The first 9 rows are patterns. Each new row is the sum of 2 different patterns, raised or lowered, with some noise. Before adding, each is slid sideways (what falls off one end comes back at the other) and multiplied by a number that may be negative. Names go in the order of the patterns.
In the rows, 128 means zero.
Some rows, each with the names of its patterns after it:
[122 128 184 133 134 122 122 123  82 131 133 135 126 120 132 104 136 170
 138 141 134 147 131 139  95 123 126 131 121 154  95 141 118 110 142 168
 141 119 122 158 138 125] -> (4)
[124 117 137 132 125 123 127 159 136  77 104 174  95 150 116 169 130 120
 142 138 107 128  73 118  94 149 120  98 126 132 135  95 137 103  90 121
 151 160 129 134 174 136] -> (1)
[130 139 128 172 171 143 140 184 144 131 128 111 119 131 129 140 128 132
 119 122 144  89 141 125 129 136 149 150 133 105 184 116 142 168 171 156
 108 117 134 134 139 118] -> (2)
[134 124 148 123 133 138 136 144 137 119 127 127 135 131 154 141 130  92
 116 115 118 124 132 153 126  95 143 128 120 120 171  72 141 129 111 105
 132 151 176 106 139 131] -> (7)
[136 128 144 127 151 148 127  84 134 129 140 132 113 144 121 144 106 123
 122 166 135 155 109 113 112 111 125 149  72 123 132 105 125 135 153 135
 102 109 141 143 125 147] -> (3)
[130 143 131 122 127 128 131 152 137 131 152 166 131 131 128  94 132 133
 151 184 143 119 115 114 144 104 121 165 168 128 117 110 153 131 124  93
 114 136 108 130 126 102] -> (5)
[104 139 136 136 170 101 120 131 139 135  72 155 119 111 140 148  98 135
 158 117 118 121 152 148 125 131 142 178 111 125 138 140 107  93 144  72
  98 134 128 123 103 124] -> (0)
[133 122 154 123 130 127 110 153 164 113 133 105 131 150 125 134 145 131
 144 136 184  96 184 180 139 125 143 132 178 110 131 139 123  98 119 126
 143 119 118 131 127 119] -> (6)
[ 72 134 139 148  97 154  81 126 139 124 127 123 128 124 129 118 119 123
 143  84 112 160 137 128 111 119 127 128 172 129 117 136 137 118 108 104
 117 131 143 147 133 121] -> (8)

New rows. What belongs after each?
[157 148 124 101 112 186 139 128 132 123 120  87 126 144 142 121  87 132
  99 138 166 123 147 125 153 113 132  86 143 125 145 104 139  80 124 112
 119 102 158 138  99 114] -> (4) (3)
[129 153 158 132 142 142 156 147 141  98 164 134 149 140 112 171 161 140
 126 117 136 187 141 164 137 128 138 132 182 129 140 177 150 118 148 147
 199 131 120 133 145 126] -> (3) (6)
[129 144 168 142 164 135 144 146 202 115 137 154 154 128 108 143  82 107
 146 139 151 122 133  83 135 134 137 172 110 148 137 120 154  80 156 121
 153 104 166 107 129 145] -> (7) (0)
[116 146 135 134 125 146 129 149 140 129 133 143 134 152 118 162 134 131
 141 135 159 145 131 138 141 167 128 149 146 139 117 159 135 125 156 132
 125 135 126 154 137 123] -> (0) (6)
[147 168 166 171 174 158 141 208 155 176 186 192 166 143 156 194 175 182
 164 169 169 147 196 216 164 172 208 182 137 200 144 158 177 180 168 150
 134 171 153 173 135 176] -> (2) (7)
[ 83  67 128 117 132  92 106  95  88  89 126 101  93  95 103  98  98  88
  86  95  88  88 116 130  94  67  79  85  96  83 102 108 106  71 110  75
  85  75 141  59 115 105] -> (7) (3)
[113  99  99 137 107  95 109 109  89  96  93  75  95  98 103 127 109  67
  91  81 104  79  98 129 123  81 112  74 116 115 111  84  72  92  80  96
  97  68  95 110  94 111] -> (2) (5)
[161 151 163 162 188 176 178 173 156 160 171 179 168 172 157 177 154 139
 206 150 160 185 181 188 157 151 173 164 177 165 167 151 184 159 170 178
 159 150 159 166 163 142] -> (1) (7)
[157 154 126 175 146 139 170 151 179 139 149 192 163 156 161 162 154 127
 157 116 122 154 157 168 132 133 165 143 161 193 190 159 157 171 172 164
 153 160 206 160 169 138] -> (4) (6)
[132  74  93 150 129 114  99 111 111 117 146 120 104 120 132  93  81  98
 102 127 127 123 120 105  54 121 118 131  60 154  46  90 121 112 108 108
  92 119 115 100 109 123] -> (6) (8)
[ 68 128  88  82  91 128 106 111 130 124  69 115 142  81 101 115 123  84
 118 152 121  77  72 108 129  46  90 111 119  76  71 115  65  82  75  94
 145 106  53 115  86 116] -> (1) (0)
[174 137 181 159 180 116 157 179 158 162 156 183 150 171 187 162 144 136
 151 171 116 153 159 162 140 145 157 172 132 139 144 178 159 108 193 144
 164 123 151 168 147 144] -> (1) (2)
[ 98  85  50  98  99  92  81 105 102 100  89  70  97  91  99 103  96 124
  83  96  91  97 107  81  92  97  70 101  87  83  86  91  83 112  91  94
  69 114  56  91  84 103] -> (4) (6)
[155 148 179 138 148 135 141 146 154 157 163 158 172 158 160 167 153 160
 152 139 147 151 138 153 158 159 155 159 157 147 137 159 156 161 176 151
 172 143 136 151 159 155] -> (2) (5)
[199 109 173 169 146 145 169 163 190 124 103 158 149 136 112 163 119 135
 145 145 142 133 148 137 166 131 140 140 143 129 160 159 156 126 133 156
 141 149 194 148 149 158] -> (6) (8)
[142 150 158 134 155 127 147 146 166 175 173 195 152 143 140 154 166 187
 169 145 118 170 132 182 144 148 150 180 163 159 156 160 146 185 152 156
 196 157 109 142 162 170] -> (4) (8)
[143 135 159 172 151 130  80 167 137 153 150 157 158 154 143 139 145 142
 141 172 147 130 139 140 126 129 146 178 181 166 160 155 152 113 171 173
 145 159 151 137 106 205] -> (4) (7)
[ 83 163 158 100 101 157 130 124 116  97 127  77  79 107 100 116 115 100
 149 116 125 101 110 152 106 109 103 115 126 159 122 121  73  91 130 102
  85 119 115 131 112 157] -> (1) (6)
[173 192 136 182 111 134 163 124 162 148 166 141 165 173 151 203 175 164
 175 177 186 119 193 128 144 171 181 132 190 161 164 147 143 195 212 172
 159 168 230 156 159 166] -> (4) (0)
[176 161 149 157 150 161 139 142 174 176 161 150 133 195 147 154 131 141
 143 129 151 168 103 162 154 128 122 134 166 161 164 154 148 174 175 148
 155 125 106 146 149 132] -> (2) (5)
[178 156 149 181 136 154 119 168 159 212 152 136 140 170 157 147 129 139
 164 143 155 139 164 164 140 145 145 161 157 153 168 127 152 176 172 147
 161 166 143 161 152 155] -> (5) (8)
[122 122 147 162 140 121 152 115 134  93 149 110 100 160 134 113 158 155
  94  88 116 139 106 113 128 145 162 103 122 134 134  76  85 178  88  58
 153 103 126  67 117 105] -> (1) (0)
[166 125 167 155 167 167 173 185 177 140 201 147 152 188 192 187 165 155
 157 156 159 156 148 163 171 207 190 162 158 211 170 156 141 138 155 151
 159 165 146 161 155 154] -> (2) (5)
[ 53  92  76  37  82  91  87 114  96 111  88  84  92  78 120 128  69 132
  64  99 109  85  80  88  93 126  51 148  56 102  97  77 111 114  92 128
  70 104 101  81  71  49] -> (2) (6)
[132 139 136 155 138 179 157 122 129 150 161 142 161 141 138 146 123 166
 156 140 111 142 165 137 147 138 146 128 162 125 125 141 166 149 147 121
 134 131 126 120 161 109] -> (3) (0)
[ 91 112 114 115 116 144 103  99 102  74 136 136 113 105 122 186  89 121
 126  78  97 141 120 123 132 112 108  79 104  99 103 124  96 127 106  89
 118 133 138  73 149 143] -> (5) (0)
[132 119 110 116 139  97 125 108 107 160 128 107 113 124 107  78 114 131
 130 112 112 124 120 114 146 125 131 110 113 125  98  79 114 113 114 100
 133  81 131 112 106 142] -> (4) (0)
[104 136  93 140  72  92 112 114  31  89 102 100  91  97 122 106  74  94
 104 138  95 117 106  84 138 137 105 122  78  74 128  99 117 121  93 128
 104 169  53 152 149 140] -> (3) (6)
[118 126  98 115  97 114 135 114 121 118 106 114 139 110 129 143 138 100
  95  88 128 111 108 111 120 101 133 129 112 113 127 114 119 114 105 105
 113  98 111 112 135 115] -> (2) (7)
[111  95 118  94  84  77  96 105  78  62  91  79  65 131  65  88 105 112
  70  76  39  88  76  99 100  92  77 116  90  79  77  81  84  95  88  90
 100  92  42  66 111 101] -> (1) (7)
[ 80 132 111  67 121 105 129  88  93  83  99  76  74 134 122 110  97 112
 179  95 155 151 103 102  94 124 129 142  88  88 102  55 126 115  92  97
  86 145  83 146 118  96] -> (3) (0)
[136 104 136 138 119  85  81 120  76  83 101 113 125 119 122 116  96 150
  77 113 177 160  93 119  86 124  81 116 108 101 109 126 140 182 128 144
 133 126 134 110  95  97] -> (1) (2)
[127 136 161 157 192  61 188 183 159 146 160 193 184 122 139 154 147 113
 159 135 114 126 122 141 124 132 138 170 171 140 141 149 103 198 162 140
 166 107 106 149 149 154] -> (4) (6)
[122 110 125 141 124 113 110 125 109 130 127 112  99  98  99 114 143 117
 134 111  97 137 109 118 105 155  89 131  98 107  90 134 141 154 116 126
 109 154 119 128 130 124] -> (7) (3)
[144 128 175 165 119 208 224 141 151 147 174 171 160 149 130 165 117 185
 124 143 116 164 221 142 177 171 121 186 188 142 146 164 157 135 124 160
 173 136 124 106 151 148] -> (3) (0)
[150 139 154 154 158 174 120 146 146 147 146 157 141 141 148 156 135 154
 137 143 145 157 155 163 141 170 112 141 154 156 153 135 154 144 124 159
 137 138 143 171 128 172] -> (2) (7)
[127 142 146 125 142 106 135 115 148 138 106 144 140 142 121 151 133 118
 123 173 153 145 158 183 154 129 127 146 143 140 131 137 161 144 125 140
 171 123 174 136 163 139] -> (1) (2)
[144 133 153 106  97 135 139 143 116 125 146 143 167  61 163 159 145 138
 146 177 163 116 129 140 137 111 151 125 102 120 115 131 116 125 126 161
 155 133 132 140  99 178] -> (4) (6)
[ 84 101 118 138  77  83  87  91 108  75  97  86 106 120 120  73  94 106
 115 103 102  94  88  78 130 103  89 110  89  84  83  64 118 102  83  86
 106  90  90  78 113  84] -> (2) (3)
[173 164 194 173 173 134 149 129 155 156 169 187 152 135 173 169 144 150
 202 123 177 174 136 131 158 177 208 148 146 162 168 147 178 160 176 175
 158 169 176 159 159 168] -> (7) (3)
[143 105  99 114 101 111 107 127 107  94  91 102 106 115  77 101 131  91
 109 113 112 133 119  87 122 102 111 139 113 114 131 112 136 129 149  58
 153 148 125 110 111 123] -> (3) (6)
[158 128 167 165 157 153 150 164 139 176 193 163 147 154 163 152 162 135
 166 152 141 159 176 129 161 171 114 173 185 157 137 153 190 188 142 158
 158 201 157 172 149 154] -> (4) (7)
